The same things were measured in two ways. Each way mixes the same 8 hidden numbers, adds some noise and spreads widely along 6 directions of its own, which tell nothing about the thing.
Some things both ways: the first way, then the second way.
[-13   0  10  -6  13   3  -3   4   4  -4   7  37 -20 -30 -25   4  23]
[ 18 -17 -14 -13   8 -36  23   2  17 -14  34 -43 -17 -14 -60   2 -24 -28
 -77]

[ 28 -31  81 -12  -2 -53 -22   0  11 -12   4   2 -23  -9   1   0  30]
[ 11  -3  49  33 -35 -28   2 -20  -5 -16  -5   8  42 -58 -28  29 -13 -33
  23]

[-12  29  53  11  14  21 -35 -30 -30  30  14  15   5 -24 -10 -28 -30]
[ 49 -10 -24  15 -20 -27  36  -1 -10 -10  47  33  -8 -31 -35  33  14 -19
 -10]

[-11  63 -20  12  20   7  23 -53 -40 -33 -17  20  -3 -63 -49  64  47]
[ 41 -32 -12 -16  18 -54  60 -19 -55 -62  70  15  -2  40   9  27 -54  28
 -69]

[-66 -27  15   0 -30 -51  96  21 -20 -24 -25  -8 -14  23 -29  15 -23]
[ 11  17  -7 -68 -30 -28   6 -16   7  -6  43 -18 -57 -60 -39   3  61 -34
 -29]

[-55  -3 -22   0 -19  39  39  56 -47 -85 -21  36 -32   4 -22  -6   6]
[-16   0   8 -26  24 -32 -16 -39  19 -28   7   1  -5  22 -54 -10  -6  -9
 -55]

[ 16 -12  73  19  23  53 -78 -43 -39  73  21   9 -13 -61 -54 -30 -18]
[-18 -36 -43   2  65 -35   6 -40 -16 -80  23 -31   1  -5 -49  19  -6  -4
   2]

[ -1  42   7   3  40  30 -28  25  -9  31   8  57  16 -73  -8 -39 -24]
[-13  31  13  49 -34  -2 -12   2  -8  38 -40  -1   0   0 -17   8   7 -55
 -35]

[-26 -77  12   4   8 -41 -31  -9  30 -11 -52 -28  -7  23 108 -85 -37]
[ 12 -33   9 -21  22  -4   0  -4   4 -25  38   2  22 -34 -33  10   4 -21
   5]

[ -9 -12  -7   3 -38 -36  44  67  11 -21 -21  10  -3  48  16  -8  25]
[-33 -15  25   0 -29  38 -23 -46  -9  25  -7 -29   9  -4  21  24  -1   2
   4]

[  0  38  -7 -15  -6  13  13 -17 -21 -49 -34  -6 -10 -14 -17  20 -24]
[ 61 -23 -46  43 -41  18  64  33  15  33  40  33 -48 -40  11  35 -11 -33
   1]

[-43 -34 -64  30   7  15  12   4  14 -20  12  18 -14  15  44 -38   9]
[-23 -18  -5 -28   6 -12   1 -29 -51 -11  58 -24   8 -67 -29 -31 -28 -27
 -32]

[ -2  -8 -20   1  -5   8  10  56  28   0   7  44 -13  -7  -6  -5  35]
[-13  31  30  13 -42 -14   5  -7 -20  15 -23 -34 -14  21  27  -1 -25 -27
 -37]

[ -3  13 -16   6   6 -14 -35 -34   0 -16  -8  17 -19   7  21   6  39]
[ 52  14  37 -33 -12 -96  43 -10 -62 -97  60   9  29 -26  22  37  12 -10
  30]

[-10 -38  24   2 -11 -18  33   5  34  64  13  -6  18  -7   3 -29 -10]
[-50  -7  -6  -6   5  50 -35 -18  -7  43  -3 -49 -19   0  14 -15   9 -17
 -27]

[ -5  -8 -13 -12   6  -7   7 -20  -9  23 -31  15  52 -54  -9  -4 -54]
[  8  20  -3 -29 -31 -28  15 -43 -23 -20  -2  16 -20  41  -9  47  40  -4
 -12]

[ 32  -6  -9 -25  34  29 -31 -29  14   1  23 -24  12 -33 -12   8 -59]
[-19   5   7 -15  19  37 -41 -30  43   0 -32  52 -23  77   6  29  58  10
   4]

[-18  32 -75   7 -13  14  61 -53  -4 -40 -12 -13  23 -23 -22  55   3]
[ -2  16  46 -54 -54   2 -12 -44  24  23 -14  40  -1 -35 -23  20  47 -54
   1]

[ 13 -23  30  -3 -25 -13 -15  11  -2   5 -23   4  -9  13   1 -10  16]
[-14 -17  13  15  -8   2 -13 -33   7 -13 -10 -34  12 -17  20  29   6 -18
  37]

[ -18   93  -22  -21   -2   29   33   24  -72 -100  -34   45   21  -37
  -48   63  -13]
[ 24 -16 -15  16 -12   1   1 -24  30  22  20   9  -2  18  -9  35  25   5
 -21]

[ -3  42 -53   6 -19 -37  47  41  36 -81 -24   7 -44  71  27  29  70]
[  1 -32  16  14  12  20  -2  16 -12   9  42 -32  13 -37  33  -5 -25 -17
  -9]

[  0 -12  47  17   9  16 -19 -33 -31  35   2 -23 -13 -31 -11   4  27]
[ 27 -17  28   3  -4 -52  26 -25   6 -65  17  21  17  -8 -55  26 -52  -9
 -16]

[-48  82 -79  58  -7  68  23   6 -53  39   2  38  24 -15 -22  21  49]
[  -8  -17   -7  -17   61 -105    6  -46  -40  -92   56  -64   45  -30
  -99  -14  -31  -18  -56]

[  1 -18  87  -2   8 -18 -45  60   5  28 -11  28 -44  12  23 -70   3]
[ 41  19  17  78 -44 -39  33  37   4  -3  -5   0  -4 -55 -28  15 -30 -59
  -1]

[  5   1  28  46  42   0  -5 -94 -27 104 -12 -58  43 -76   4   9 -10]
[ -9 -35   9  -3  19 -20  -1 -47   3 -47   7  24  17 -40 -64  21 -20 -19
  -3]

[-36  -7  41  26 -29  12  24 -14 -19  44   7 -35  -8  46  19 -37   1]
[-22 -29  -9  15  27  36 -22 -22  10  30  20   4  22 -19   1 -21 -18 -14
  -5]

Other things, the second way, with their names:
(289): [ -7 -34 -54  84  22  11  23  17  -3  12  -9 -69  -2  -2  -3  13 -42 -32
 -26]
(445): [ -6 -18   4  40  -9  26  -6 -18   5   2  -7  -6   9  27  38  43  -3  12
  32]
(459): [  4 -10  26  23  -5  30 -19  -1  -9   1  22  21  11 -16  33  14  11   9
  30]
(381): [  8  20 -19  53   4 -49  18  -4 -12 -27 -19  34   3  -3 -32   9  -9 -56
  -6]
(62): [ 28  -6  -4  14  11  -1  26  22 -48 -14  72  11 -11 -17  98   0  -9   5
  22]
(392): [ 12   3   6  13 -75  29  15 -10 -33  66  31  25   2 -50  33   9  -5 -35
   2]
(470): [ 20   9  -3  42 -24   3  -3  19  -5  44  17  13  42 -21 -34  -3  10 -49
  -6]
(502): [ 42   8 -37  -6  39 -96  31  -1 -38 -98  98 -43 -31  -8 -32   4   8  29
 -28]
(471): [ -9 -30 -29 -18  15  42 -11  -5  59   0   0 -40 -67  20 -20  35  41   0
  -7]
(199): [ 15 -18 -25  15 -23 -23  31 -14 -26  12  35 -65   1 -17 -23  17 -19 -19
 -66]
(503): [-10  13  25  50  11   0 -26  48 -32  -9  25 -53  16 -79  31 -19   6 -42
  42]
(485): [ 22  54  59 -10 -37 -59 -20   0 -16 -11  19  24  47 -32 -53   3  48 -43
  11]
(103): [-11  -5 -22  26   5  13 -17 -24 -10  27  19   7   9 -34  27  -1  29 -24
  34]
(265): [-29 -20  -3  80  43   4  -9  -9 -39 -38   3 -42  22  13  83   0 -52  15
  41]
(208): [-24 -14 -11  -1   8   4  -8 -27  42 -17 -25 -35 -31  -2 -31  22   8 -23
   0]
(272): [  2 -29   2  36   3  11  -3  -5 -11   1  23  -8  33 -56  -3  14  -7 -25
  41]
(197): [-21 -17  36  19  40   6 -16 -22 -26 -41   5  51   8  19  52  -2 -46  23
   6]
(172): [ 27 -11 -35   2 -20  26   8  27  19  30  42 -46 -29 -21  -8  31  57 -20
   7]
(497): [-19 -29  19 -21 -13  34 -30 -29  39  27   7 -54  25 -43 -29  16  23 -25
  32]
(111): [-20 -17 -11  34   4  44 -28   0  36  24  -5 -55 -18  13  13  19  15   2
  15]
(195): [ 57  -6 -34 -30  16 -35  53   4 -10 -52  41  64 -41  71  -1  48  26   7
 -43]
(286): [ 14  33  24 -45   5 -57 -17 -24  31 -26  16  29   5  27 -48  -4  39 -25
 -26]
(364): [-63 -28 -42  29  69  17 -36 -35  -6  -9   5 -48  -3   4 -20 -26 -20  -6
 -27]
(247): [ 17 -13 -29  22   7   4  14  27   8  12  32  14 -13 -49 -36  -5   3 -53
 -22]
(221): [-87 -42 -18   6  73  59 -74 -35   2   6  15 -83  -6 -18  -2 -34   5  14
  -6]
(384): [ 10  -4  -6   1  19 -31  20  11 -21 -43  32 -36 -11 -16   7   4  -7 -23
   4]
(161): [  1 -35  -6 -25  20 -11 -13 -28  14   0  47 -37  37 -67 -57  -6   4 -32
  -8]
(452): [  0 -12 -17   8   6 -30   0 -21   0 -17  25 -37  15 -75  -8  15  37 -44
  50]
(79): [  6 -10  30  25 -38   6   0 -21  23  15 -20  24   7  39 -14  24 -41  -1
 -41]
(270): [-11 -40  16 -11  30  -9 -14 -39  -1 -55  34 -42  27 -38  -7  22  -7   5
  47]
(273): [ -3 -24 -10  -2  10   0   5 -33   1 -18  -3  43  -3 -17 -33  33  10 -25
  -2]
(337): [ -9   7  31 -19 -70  39  -1 -41  -4  46  -8  32 -20  14  17  24  -4  -4
 -30]
(100): [-19  19  55   0 -66  29 -16 -57 -13  40 -17  81 -11 -14  23   2 -28  -1
 -20]
(510): [-28 -24 -23 -32  38  25 -38 -49  70   3 -23 -30 -18  63 -42  26  51   5
 -16]
(9): [ 13   0  -3   0 -49  20  -3 -37  43  34   8   5 -30  19  -4  36  22  12
 -10]
(185): [ 16 -38 -22  28  -2 -11  25 -30  -1 -32  -4   4  19  16 -33  67   3  -8
  21]
(191): [ 35  -1  -2 -18 -44  -2  20   2  20  16  17  -1  -9  -8 -35  40  47 -36
  -7]
(148): [-26 -25   9 -44  31  50 -30 -23  47 -19 -10 -26 -57  55  35  40  39  28
  -1]
(467): [-44 -32  14  35 -18 105 -41 -15  46  76 -46  12 -15 -29  20  12   4 -33
  20]
(344): [ 17 -15  -2 -49 -24   5  -1 -36  59  -7  11 -19 -26  30 -35  54  50   7
  -2]
(135): [ 21  -9  -3 -10   2 -63  14 -48  -7 -54  30  27  21 -44 -74  31  16 -23
   8]
(196): [ 23 -19 -26  13 -22  29   7  11  37  41  10 -33  -8  22   2  39  49 -19
  -7]

Some of these things the first way, each followed by its name:
[  1   3 -51 -12   9  32  30   8  -9 -37 -12   8   8 -48 -39  33 -21] -> (364)
[ 10  32  22 -17 -15   9 -24  13   5  29 -22  25  28   5  10 -38 -26] -> (196)
[ -5  18   5   2 -18   3   8 -36 -24  14 -27 -16  20  -1 -15  20  -5] -> (452)
[  9 -29 -11  -3  -7  29 -10  13  -6   9 -24  -6  -8 -24 -18  -5 -19] -> (208)
[-10 -85  34   3 -10 -32 -12  78  28  24  11  -1 -22  52  57 -87 -27] -> (221)
[-24  10  -4  -8  -9  27 -15  22 -32 -64 -12  29 -15  23  13 -30 -28] -> (103)
[  8   4  18   4  20   5 -19  10  -8   7  -6  -4 -27 -26 -13  -6 -12] -> (148)
[ 17 -24  -2  12  32  58 -86 -35   1  87  17   2  48 -39  24 -44 -53] -> (344)
[ 40 -27   4 -21  -8  -9 -22  38  42  34   8  -7  14  21  22 -18 -14] -> (111)
[ 37  -4 -35 -15 -73 -71  87  65  49 -25 -43 -59 -25 114  14  61  71] -> (265)
[ -5  12   0  13   9  17 -22  45  -6  -4   1  16  -9   7  29 -27  17] -> (79)
[-18  61 -13  -1 -47  43  25  43 -10 -40   5  45  15  39   8 -43 -11] -> (470)
[ 29  58 -40 -14 -43   7  52  36  -8 -62 -39  -4  18  22 -19  50  24] -> (445)
[  5   4  15 -17   8  38 -23  12 -18 -14  -6  29 -20 -28 -41 -14 -22] -> (381)
[  7   2   8 -45  18 -30  15 -16   8 -28 -22  54  50 -99 -36  41  -5] -> (199)
[-32  35  60  36  16  33 -38  -3 -35  53  -2  22 -30 -16  13 -85 -29] -> (247)
[-22 -35  43 -21 -31 -40  41   6 -43 -79 -37  -3 -12  10 -29  22 -17] -> (135)
[ 26  16 -16  -4  -1   8 -27  47  22  32 -26  29   0 -16   4 -20  11] -> (289)
[  1 -62   3  -7   4  -8 -26  19  18  44   7 -23  37  26  52 -28 -49] -> (9)
[ 31  76 -76  -7   0  40  -4 -21  33  47  25  -1  52  -8 -15   8 -21] -> (172)
[-29  20  71 -21  10  -2  -1 -23 -57 -50 -34  22 -26 -43 -39 -13 -43] -> (195)
